The same things were measured in two ways. Each way mixes the same 11 hidden numbers, adds some noise and spreads widely along 7 directions of its own, which tell nothing about the thing.
In the rows, zero is written as 128.
Some things both ways: the first way, then the second way.
[140 165 142 115 109 107 120 120 101 194 113 144  92 141 138 131 185 149
 112 139]
[131 107 169 108 120 146 119 112 124 120 104 122 135 122 135 135 120 128
 177 149 132 120 132 147 137 117]

[139 123 155 156  92 164 103  94  29 218 102 104  71 100 107 139 141 146
  75 139]
[129  94 114 138 100 138 124 156 105 112 110 135 120 129  97 129  93 142
 130 122 145 104 130 124  94 162]

[ 93 188  84 128  98 153 150 128 144 178 143 179 130 165 151 172 122  85
 100 104]
[121 120  99 103  93 110 159 163 137 122 143 148 179  90 107 128 116  94
 130 127 160 166 113 110 161 144]

[124 117 153 122 155  72  65 146  88 145 122 130  53 103 122  67 168 114
 134 104]
[136 173 172 148 101 182 146 128 120 111  92 166  83 136 113 100  93 137
 123 136  83  80 152 156  82 134]

[123 141 124 132 148  42 109 160 203  88 110 143 118 143 126  83 141  97
 120  75]
[154 141 182 125  97 197 107 101 168  95 120 153 133  89 138  78 112  83
 136  97  87 125 157 123 140 109]

[147 116 113 168 104 184 160  61  21 223 110 105 135  97 112 168 103 206
  80 136]
[ 90 137 163 153 160 130 113  78 119 123 108 146 100  92 140 139  96 173
 114 145 122  85 140 131 100 126]

[126 107 141 120 149  83  85 131 158 124  75 122 102  97 116 101 150  76
 142 162]
[105 111 106 128 146  56 137 154  79 157 118 133 148 125 112 136 133 170
 167 138 145 160 145 109 160 147]

[144 139 124 127 117 114 165 111 134 137 155 104  86 121 182 157 146 147
 120 136]
[155 163 179 114 110 193 134 139 167 121 114 143 143 104 112 109 161  70
 160 141 119 141 100 150 159 129]

[131 132 117 125 146 145 112 122  96  53 156 132 183 133  82 125 171 129
 107 160]
[139  93 127 148 130 188  81 164 114 106 111 117 132 120 129  70 107  73
 164  80 125 173  94 113 174 130]

[116 102 124 141 118 156 106 125 183  45 153 110 138 128 120 134  66 141
 117  80]
[125 108 114 144 148 116  93 138 121 158 154 135 129 126 134 134 134 189
  86 113 132 127 138 137 131 142]

[136 111 136 132 116 131 143 158 182  66 170 140 137 158 136 117  81 168
 138  50]
[159 161 151 148 138 105 119 109 138 154 165 134 128 129 102 131 184 143
  96 131 113 103 170 127 126 120]

[ 95 131 129 125 130 151 115 128  74 116 137 185 186 140  90 118  74 168
  84  90]
[121 148 152 161 154 122 147 139 113 126 135 126 141 113 134  96 118 143
 140 134 107 127 138 108 130 101]

[147 127 145 101 124 107 124 107  97 182  84 166 161 109  95 124 177 107
 105 160]
[121  78  91 119 130  40 154 156  65 116 140 113 102 174 150 166 123 158
 146 140 153 132 148 147 134 149]

[113 110 135 138 117  99 121 158 157 165 102  78  64  56 187 130 130  45
 151 152]
[126 123 119 151 121  73 184 172 100 126 136 140 131 122 121 140 131 132
 122 131 154 143 136 110 125 140]

[154 108 171 103  89 128 184  83 112 126 117 108 136  76 137 142  98 177
 110 161]
[126  62 144 115 122 105 114 125 113 134 115 104 151 129 133 144 111  86
 200 141 160 151 117 118 141 103]

[133 125 135 146 152 118 110 105  79 171  96 124 136 126 101 141 173 150
 114 158]
[138 107 140 144 138 112 125 127 137 129 129 118 156 105 132 112 160 120
 163 129 146 139 115 109 142 101]

[145  75 141 187 119  59 138 133 154  97 139  95  78  92 149 118 152 125
 135 119]
[122 105  88 144 124 109 108 144  91 129 134 126 125 124 124 117 108 157
 114 128 133 132 131 112 129 140]

[130 156 100 153 126 186 122 150  88 197 158 129 102 155 150 142 142 111
 136 117]
[140 148 106 144 151  73 139 184  72 130 128 112 119 157 124 100 182 168
 164 166 109 123 131 126 166 169]

[ 91 163 114 105 108 134 114 157 160 113 145 156 162 132 147 135 109  85
 126 108]
[118 116 121 146 128 107 160 141 131 136 173 132 139 153 133 136 103 141
  70 111 152  95 130 147 100  91]

[150 129 110 176 122 111 190 122 133 100 156  97 120 119 153 141 148 123
 144 164]
[111 143 133 146 162 136 105 112  92 124  68 124 103  84 130  83 120 106
 184 125 104 170 115  93 165 127]

[138 144 113 150 100  99 174 110 139 125 130 175 165 157 105 142 142 138
  87  99]
[139 140 123 118 124 123 134 106 123 121 121 133  75 118 142 142 127 128
  78 115 114 120 149 144 118 142]

[150 119 137 146  96 113 201 118 171 107 165 132 136 118 154 146 120 137
 104 117]
[150  94 117 114  62 152 153 145 133  89 146 144 137 112 137 142  88 108
 106 123 147 143 135 135 109 124]

[165 107 127 123 160 126 137 152 163 139 100 106 111 124 143  94 104 103
 175 127]
[149 139 145 116 101 125 120 165 120 140 115 110 155 133  60 106 128  95
 178 177 106  82 139 100 111 166]

[136 136  85 165 133 104 132 156 157  56 186 125 135 174 145 119 143 166
 176  85]
[106 138 145 131 165 126  97 114 118 153 122 131 124  94 146 108 109 152
 111 119 101 140 147 114 161 136]

[117 121 110 164 164 165  63 133 102 151 118 115 120 149 112 153 168  93
 144 167]
[137 164 133 150 143 160 143 163 115 144  91 117 133 104  81 108 168 187
 115 150 141  95  96 127 119 155]

[143 154 118  89 158 220 136 124 164 117 125 141 192 169  93 119  62 120
 132 110]
[159 130 152 127 113 108 130 134 139 133 133 137 136 134 114 120 167 122
 166 140 111 115 156 129 122 133]

[112 132 109 111 154 150 116  93  70 196  94 151 117 110 108 138 124 106
  97 138]
[105 143  84 143 125  74 147 162 120 152 160 161 137 149  96 139 122 135
 121 153 135 112 115 136  99 150]

[137 145 114 190  94 141 159 120 100 152 158 125 166 152 116 149 140 170
 139 106]
[144 114 123 147 122  37 181 132 126 134 148 137 155 100 140 116 180 142
 102  96 159 138 172  86 151 102]

[147 136 127 133  93 163 177 123 154 101 177 118 149 126 142 151 121 120
 112 120]
[118 114 117 156 138 102 127 127  82 103 110 151  92 121 125 132 125 149
 148 109 137 150 145 125 135 149]

[102 112 140 116 143 172  68 184 149  86 164 109  83 138 151 116  89 111
 193  93]
[144 115 144 138 155 129 115 147  83 147  90  87  82 127 151 137 133 166
 142 159 108 135 124 127 119 147]

[144 159 105 118 126 212 120 150 152 139 127  78 117 122 141 111 106  67
 191 168]
[117 139 176 122 116 138 143 112 107 130  74 150 118  93 100 117  94 127
 140 112 123 121 172 113 136 139]

Other things, the second way, with their names:
q883: [105 124 153 138 161 102 119  96 119 139  98 133 113  99 124 129 122 108
 159 118 130 135 135 110 136 121]
q120: [126 134 168 132 147 143 135 134 137 137 137 137 120 127 143 136 133 160
  96 117 126 108 139 159 134 132]
q745: [152 130 166 106  95 178 154 110 134 110  68 126 116 102  85 127 132  67
 152 104 156 133 122 134 130 115]
q3: [ 83  93 125 130 148 103  91  50 107 131 116 138 111 105 128 142  71 123
 117  94 149 125 153 117 129  93]
q101: [115  74 134 114  88 104 123 122 143 134 134 152 185 100 119 128 102 114
 135 117 174 123 144 107 145 117]
q803: [120 132 141 133 120 129 135 139 101 104  96 146  99 132 127 114 104 125
 174 145 105 119 135 137 115 151]
q508: [128 117 135 135 138 128 105 114 107 114 120 127 111 101 125 129 117 116
 148 120 118 153 142 112 140 141]
q60: [ 91  60 117 122 162  91  43 108 107 160 115 111 125 140 132 120  87 104
 168 113 132 120 127 113 147 140]
q808: [147 116 153 126 133 138 130 149 114 110 132 106 106 139 140 129 131 134
 107 119 123 105 143 143 139 151]
q615: [106 117 129 127 160 114 118  97 126 123 165 117 129 105 149 154 101 133
 105 128 131 139 131 129 130 105]
q275: [129  86 107 178 175  83  80 134  82 125 163 102  98 163 168 134 143 171
 153 147 118 131 126 132 120 122]
q192: [112 136 163 139 158 113 136  90  99 130  95 143 102  70 144 145 132 199
  99 114 134 140 173 118 151 138]
q460: [134 166 145 135 125 162 130 135 147 121 156 139 135 136 122 110 122 118
 125 154  96 103 117 154 115 115]
q332: [117 125 112 112 121 133 127 116 113 134 130 115 119 111 133 134  91 109
  79 132 141 127 120 126 143 120]
q542: [115  67 108 134 131  99 124 179  79 138 100 133  78 127 191 156  77 195
 127 140 119 158 132 135 103 186]
q210: [130 154 119 145 135 117 116 121 158 160 176 132 157 138 107 106 157 111
  82 136 135  82 111 133 129  97]
q515: [ 99 104 122 115 149 126 107 135 103 156 123 111 132 124 132 139  75 151
 122 137 131 131 119 131 131 131]
q766: [135 105 110 124 107 106 114 132 102 147 120 109 150 126 104 108 112 135
 137 143 134 113 143 101 127 118]
q767: [115 127 101 143 153 121 105 130 121 136 155 132 114 121 147 141 126 160
 105 145 123 136 107 142 123 138]
q700: [122 171 136 122 139 147 141 142 136 154 115 135 146  89 107 118 135 128
 134 155 115 149 105 123 141 133]
q672: [124 127 128 126 170 127  77 132 116 144 142 110 113 140 159 123 138 155
 156 164  88 131 113 149 146 144]
q132: [134 124 145 119  82 134 148 163 140 146 112 183 119  89 157 133  95 183
  80 129 107 133 168 132 107 179]
q725: [131 167 127 147 140  88 162 136 124 126 134 145 122 109 111 121 165 131
 122 138 121 119 139 117 130 141]
q103: [138 151 173 121 114 128 168 132 124 140  94 140 131 103 128 112 132 135
 135 134 117 129 157 124 140 120]
q760: [152 153 171 169 130 180 140 143 114  92 104 112 121 116 102  89 146  87
 158 137 128 112 103 116 135 114]
q825: [121 101 153 129 158 127  75 122 105 144  86 124 121 123 133 108 145 120
 210 128 121 157 120 128 174 139]
q348: [151 156 166 125 120 211  92  97 145 128 105 110 145 119  69  84 144  49
 152 118 132 112  99 132 159  89]
q39: [106  80  95 142 142 114  78 107 107 118 145 116 128  96 144 135  86 132
 121 127 142 145 119  99 129 125]
q875: [138 156 151 152  86 196 154 181 168 119 125 180 138 111  86  91  86 120
  93 100 105  90 129 132  67 157]
q548: [118 116 117 150 130  97 140 150 117 124 135 165 162 104 119 104 149 162
 139  94 152 154 143 113 164 134]
q724: [159 126 145 119 108  96 115 113 124 115 137 146 133 121 112 127 178 122
 170 133 118 137 177 125 158 144]
q906: [166 101 167  93  86 138 178 170 158 121 127 133 138  93 164 151 122 113
 125 125 121 164 150 130 120 148]
q302: [121  82 125 104 124  90 135 161  66 122  99 118  92 111 167 172  78 187
 158 163 110 168 164 121 121 191]
q909: [144 124 141 134 110 161 136 149 117 124 133 108 142 115 117 125 103 154
 108 154 127 107 129 122 105 124]
q525: [103  98 112 143 158  49 141 188  93 163 122 140 157 104 133 126 136 182
 164 127 140 173 138  92 157 168]
q560: [113  91 124 121 111  87 124 148 125 152 134 150 195 100 108 110 116  98
 170 106 159 177 140  89 181 121]
q590: [105 131 146 115 137 157 123  92 135 146 112 137 119 111 135 133  89 117
 103 109 136 131 119 150 132  94]
q401: [133 111 138 137 152 143 104 124 108 115 124 110 111 130 123 133 142 140
 140 116 139 130 120 143 144 133]
q639: [148 129 154 131 128 137 149 140 112 107  89 125  99 102 137 124 156 162
 125 123 129 121 141 131 136 157]
q949: [116 137 132 116 126 126 108 112 103 132  95 132 127 105  96 111 120 136
 143 139 124 111 144 116 152 151]
q16: [153 142 167 128  92 138 194 199 112 117 122 144 131 115 146 117 114 155
 108 135 110 138 163 128 135 157]
q911: [137 105 115 118 105  86 148 177 120 142 131 136 150 123 107 138 135 147
 132 138 142 122 144 115 121 172]
q778: [110 122 169 122 100 212  67  14 141  90 104 138 145  90 105  92  58  84
 148 120 126  88 142 126 129  49]
q259: [130 130 106 138 131 126 136 180  91 119 106 124 120 111 122  94 102 122
 162 127  98 169 125  97 134 157]
q659: [135  87 143 138 111 122  95 117 110 110 156 122 161 128 118 120 114 126
 147 129 144 119 156 112 148 111]
q248: [167 119 167  94 113 175 124 108 128 108  92 110  84 105 166 138 144 124
 125 122 114 151 142 156 152 134]
q930: [112 148 119 145 136 105 160 167 116 149 148 139 156 131 103 122 122 173
 105 143 136 103 129 128 116 134]
q640: [160 128 168 123 115 147 167 145 146 107 124 118 142 101 125 141 169 129
 134 139 151 125 122 135 131 128]
q820: [112 150 174 149 173 174  74  85 149 153 133 113 150 116  98 111 128 116
 156 152 115  92 100 133 124  87]
q74: [108  81 128 122 120 143 111  96 144 125 157 125 138 104 167 156  58 158
  84 131 139 112 130 138  86  94]
q849: [154 136 156 108 122 164 110 118 136 127  95 130 104 123 117 117 152 119
 145 112 110 125 139 153 141 145]
q970: [144 152 165 112 133 141 121 112 131 145 118 129  96 121 143 133 131 127
 120 140  89 129 155 147 132 135]
q618: [167 115 139 124 107 105 130 147 115 145 140 114 131 147 138 100 153 142
  93 109 119 109 177 124 155 124]
q139: [142 147 156 120 121 115 162 169 129 153 119 137 137 124 130 104 128 112
 141 123  99 148 153 120 142 133]
q325: [130 179 175 125 153 200  85  57 154 123 114 119 133 112 112  62 143  55
 136 101 104 113 114 141 187  59]
q655: [128  90 125 112 136  71 148 177  79 135  88 118 100 117 153 141 121 139
 164 124 125 175 150 108 153 185]
q612: [122 101 126 144 133 130 124 138 105 105 122 116 115 114 147 119  89 104
 147 128 123 147 118 109 123 123]
q478: [109 102 145  88 131 142 138 124 110 110  62 130 100  63 186 137  76 103
 191 133 109 218 118 119 159 143]
q777: [122 124 119 142 143  58 130 142  92 144 137 131 117 141 117 130 135 172
 125 140 117 101 170 115 121 157]
q584: [142  72 123 121 109  82 140 137 117 117 136 119 145 108 144 132 127  77
 144  98 161 175 145  95 163 116]
q155: [151 144 154 125  97 154 134 129 130 107 145 123 147 133  86 118 119  90
 140 148 123  96 141 129 120 118]
q187: [153  81 153  98 104 145 110 167 143 121 137 100 161 148 134 122 131  94
 174 148 134 111 112 142 145 141]
q619: [176 102 129 117  75 109 177 202 147 139 135 141 187  94 109 117 163 102
 146 105 152 190 141  92 149 142]
q284: [129 132 170 135 148 168 112  90 120  88 120  97 117  93  94 130 108 108
 120 115 131  91 141 112 123 126]
q282: [109  96 103 145 163  82 118 156  93 148 123 122  99 134 154 141 120 174
 116 125 134 135 122 129 124 159]
q29: [128  89 138  93  68 113 162 200 145 118 154 139 213 112 121 105  62  78
 175 141 125 145 146  94 138 140]
q231: [108 149 163 151 182 100 163 145  93 127  91 113  97 112 136 136 136 175
 156 161 116 109 126 125 115 153]
q499: [128 142 129 131 115 127 156 121 105 142  92 151 117  59 114 135 108 151
  96 107 135 180 158  93 133 136]
q263: [143  97 156 113 122 181  99 127 113 120  77  94 132  89 130 109 101 100
 193 138 118 167 112 106 143 119]
q84: [122 162 122 158 155 118 145 112  86  84 138 133  51 139 146 152 123 187
  98 156  99  91 143 162  87 150]
q392: [148 122 126 112  94 117 156 153 144 150 134 132 148 130 129 123 138 138
  98 135 138 109 134 137 120 121]
q217: [ 96  64  98 127 156 119  52 138  65 127 102  94 126 135 120 121  80 173
 192 150 127 123 116 115 137 165]
q815: [190 178 146 149 112  89 180 177 161 139 177 157 126 138  94 136 228 121
  96 124 115 117 162 135 112 162]
q15: [136 136 144 126 125 127 146 120 150 134 146 137 111 115 134 157 130 105
  91 128 134 124 126 144 108 125]
q411: [126 136 169  98 106 176 175 126 107 107  74 121 116  61 116 153  71 156
 108 133 132 140 152 119 116 148]
q850: [153 143 131 124 133 122 123 155 131 155 149  98 139 157 116 106 152  98
 135 152 107 110 116 133 133 116]
q537: [140  84 135 137  97 150 110 117 127 109 151 134 158 108 115 144 106 125
 140 124 158 146 134 123 120 104]
q304: [138  87 131 117 115 107 151 204 114 138  96 122 136 103 143 115 114 113
 152 112 132 167 128  96 146 178]
q705: [165 131 140 159 111 144 154 142 120  94 157 131 106  91 127 168 140 162
  83 139 134 141 147 121  91 150]
q95: [123 166 104 162 140  73 187 187 118 124 181 176 157 133 116 120 175 153
 126 116 140 170 130 136 162 138]
q577: [170 144  99 131  92  74 154 162 120 136 167 144 111 166 119 123 180 148
  65 127 124  90 169 145 127 156]
q649: [114 123 121 169 139 123 100 168 107 155 136 135 161 143  95  90 110 147
 173 156 115 110 113 109 111 127]
q931: [144  81 170  98 152 150 114 125 124  97 121  85 103 133 193 131 125  75
 160 100 126 166 120 154 186 114]
q406: [153 129 142 110  91 127 128 126 136 153 104 133 143 100 114 118 135 121
 143 152 117 132 147 110 124 126]
q479: [147 125 141 128 141 151 102 132 129 124 121 116 114 138 155  83 152 120
 129 102 107 126 126 145 167 118]

Some of these things the first way, each followed by its name:
[136 164  65 162 122 233 179 112 193 119 151  67 132 132 135 148  59 101
 143 126]
q132
[138  56 165 155 114 126 159 144 164  84 161 117 123 109 151 151  77 165
  94  74]
q705
[ 99 143  62  97 218 204  76 153 163 123 122 146 175 168 107 146 133  50
 164 143]
q767
[ 98 144 137 129 135 151  65 146  72 146 170 172  62 184 107 102 115 184
 165  38]
q406
[100 148 102 108 105 238 110 107 123 158 147 119 138 121 124 148  47 127
 151  85]
q101
[112 122 158 113 101 165  82 130  99  88 194 172 111 180 117 128  81 202
 129  30]
q248
[160 138 133 121 130  84 140 110 128  76 158 128 134 148 116 121 200 180
 142 135]
q825
[144 159  83 104 148 209 111 121 129 132 116  76 146 133 118 123 116 101
 187 158]
q60
[ 87 206 106  91 116 151 152  88  93 170  94 229 182 176  71 153 118 123
  47 130]
q478
[124  94 149 111 127  93 101 123 153  67 107 138 149 109 101  97  89 122
 139  97]
q655
[135 151 106 165 107 113 141 118 108 151 132 110 118 133 134 154 184 134
 114 144]
q282
[125 178 100  97 147 211 124 132 111 191 123 135 136 142 126 128 112  74
 127 140]
q803
[140 130 129 128 116 189 147 112 109 161 142 131 128 120 127 125  85 141
 131 127]
q778
[124 152 111 152 116 131 126 110 110 120 132 129 142 148 106 139 140 158
 111 123]
q525
[156 109  90 171 148 112 181 137 182 105 137  97 153 125 149 153 162 109
 156 156]
q39
[175 127 108 159 199 121 120 129  68 162 109  70  96 114 115 105 239 128
 161 227]
q649
[109 129 120 105 119 146 118 131 167  55 165 130 140 124 130 115  79 132
 164  89]
q560
[145 129 163 100  91 108 163 114 176  58 152 156 172 135 126 135 124 123
 129 136]
q745
[ 88 139 126 138 125 151 101 134 110  98 134 188 139 162  65 123 120 123
 111 106]
q499
[116 110 130  98 159 108 108 155 156  53 150 170 157 151 124  98  89 135
 158  82]
q850
[158 148 114 122 132 106 175 139 179  92 142 178 180 182 105 118 159 146
 130 115]
q302
[119 139 128 115 134 181 102 142 159 181  96 100 121 120 158 161 107  72
 129 153]
q640
[122 171 113 126 100 144 138 119 112 132 153 125 109 136 153 148 147 128
 135 156]
q590
[138  80 111 103 209 142 108 134 151 130  92 165 211 125  92 119 118  70
 121 135]
q84
[131 150 120 110 149 140 110 131 107 148 101 148 117 154  99 108 136 134
 121 129]
q970
[153 154  97  63 171 214 122 134 151  86 125 118 241 152 117 139 123  95
 170 194]
q931
[132 140 142 172  95  50 131 121 109 100 155 122  85 131 140 112 144 170
  67  70]
q875
[100 152 104 112 133 218 119 124 133 175 116 105 122  97 155 162  75  44
  81 160]
q95
[113 133 154 125 103  86 109 165 209 104 127  96  54 122 193 117  73 110
 142  69]
q906
[133 121 148 110 141  94 116 144 146  94 151 166 138 152 110 122 188 153
 119 112]
q537
[ 96 127 133 126 138 146  29 161 105 149  87 143 105 127  72  79 119  93
 141  94]
q618
[123  93 160 125 115  71 105 117  88 120 115 147 125  99 101 112 146 161
 126 102]
q584
[148 164 127 115  94  89 175 115 179 171  81 123 133 114 153 146 149 108
  81 151]
q187
[128 195  72 123 138 217 121 185 169 154 160 130 150 194 140 124 120  76
 187  99]
q777
[100 140 124 107 145 112 101 195 183  96 169 153 129 155 149 123 147 105
 139  64]
q275
[138  94 167 161  86  70 114 153 142  92 160 132  73 136 172 118 121 165
 147  91]
q411
[ 95 160 107  94 119 210  80 142 156 124 130 116 145 134 141 142  62  95
 123 103]
q120
[ 96 171 125 125  81 186 126 144 135 157 142 127  92 128 154 130  56 108
 129  95]
q103
[190 114 133 174  96  99 183 138 133 169  99  90 139 118 167 153 166 132
 109 177]
q284
[115 110 144 148 131 113 104 150 112 151 108 142 103 121 123 123 132 126
 107 125]
q909
[191  89 140 137 148 144 162 142 123 141 146  75 102 105 175 115 134 139
 175 168]
q155
[147  94 149 137 115  14 164  98 166  99  73 112 134  71 131 117 144 127
 111 150]
q883
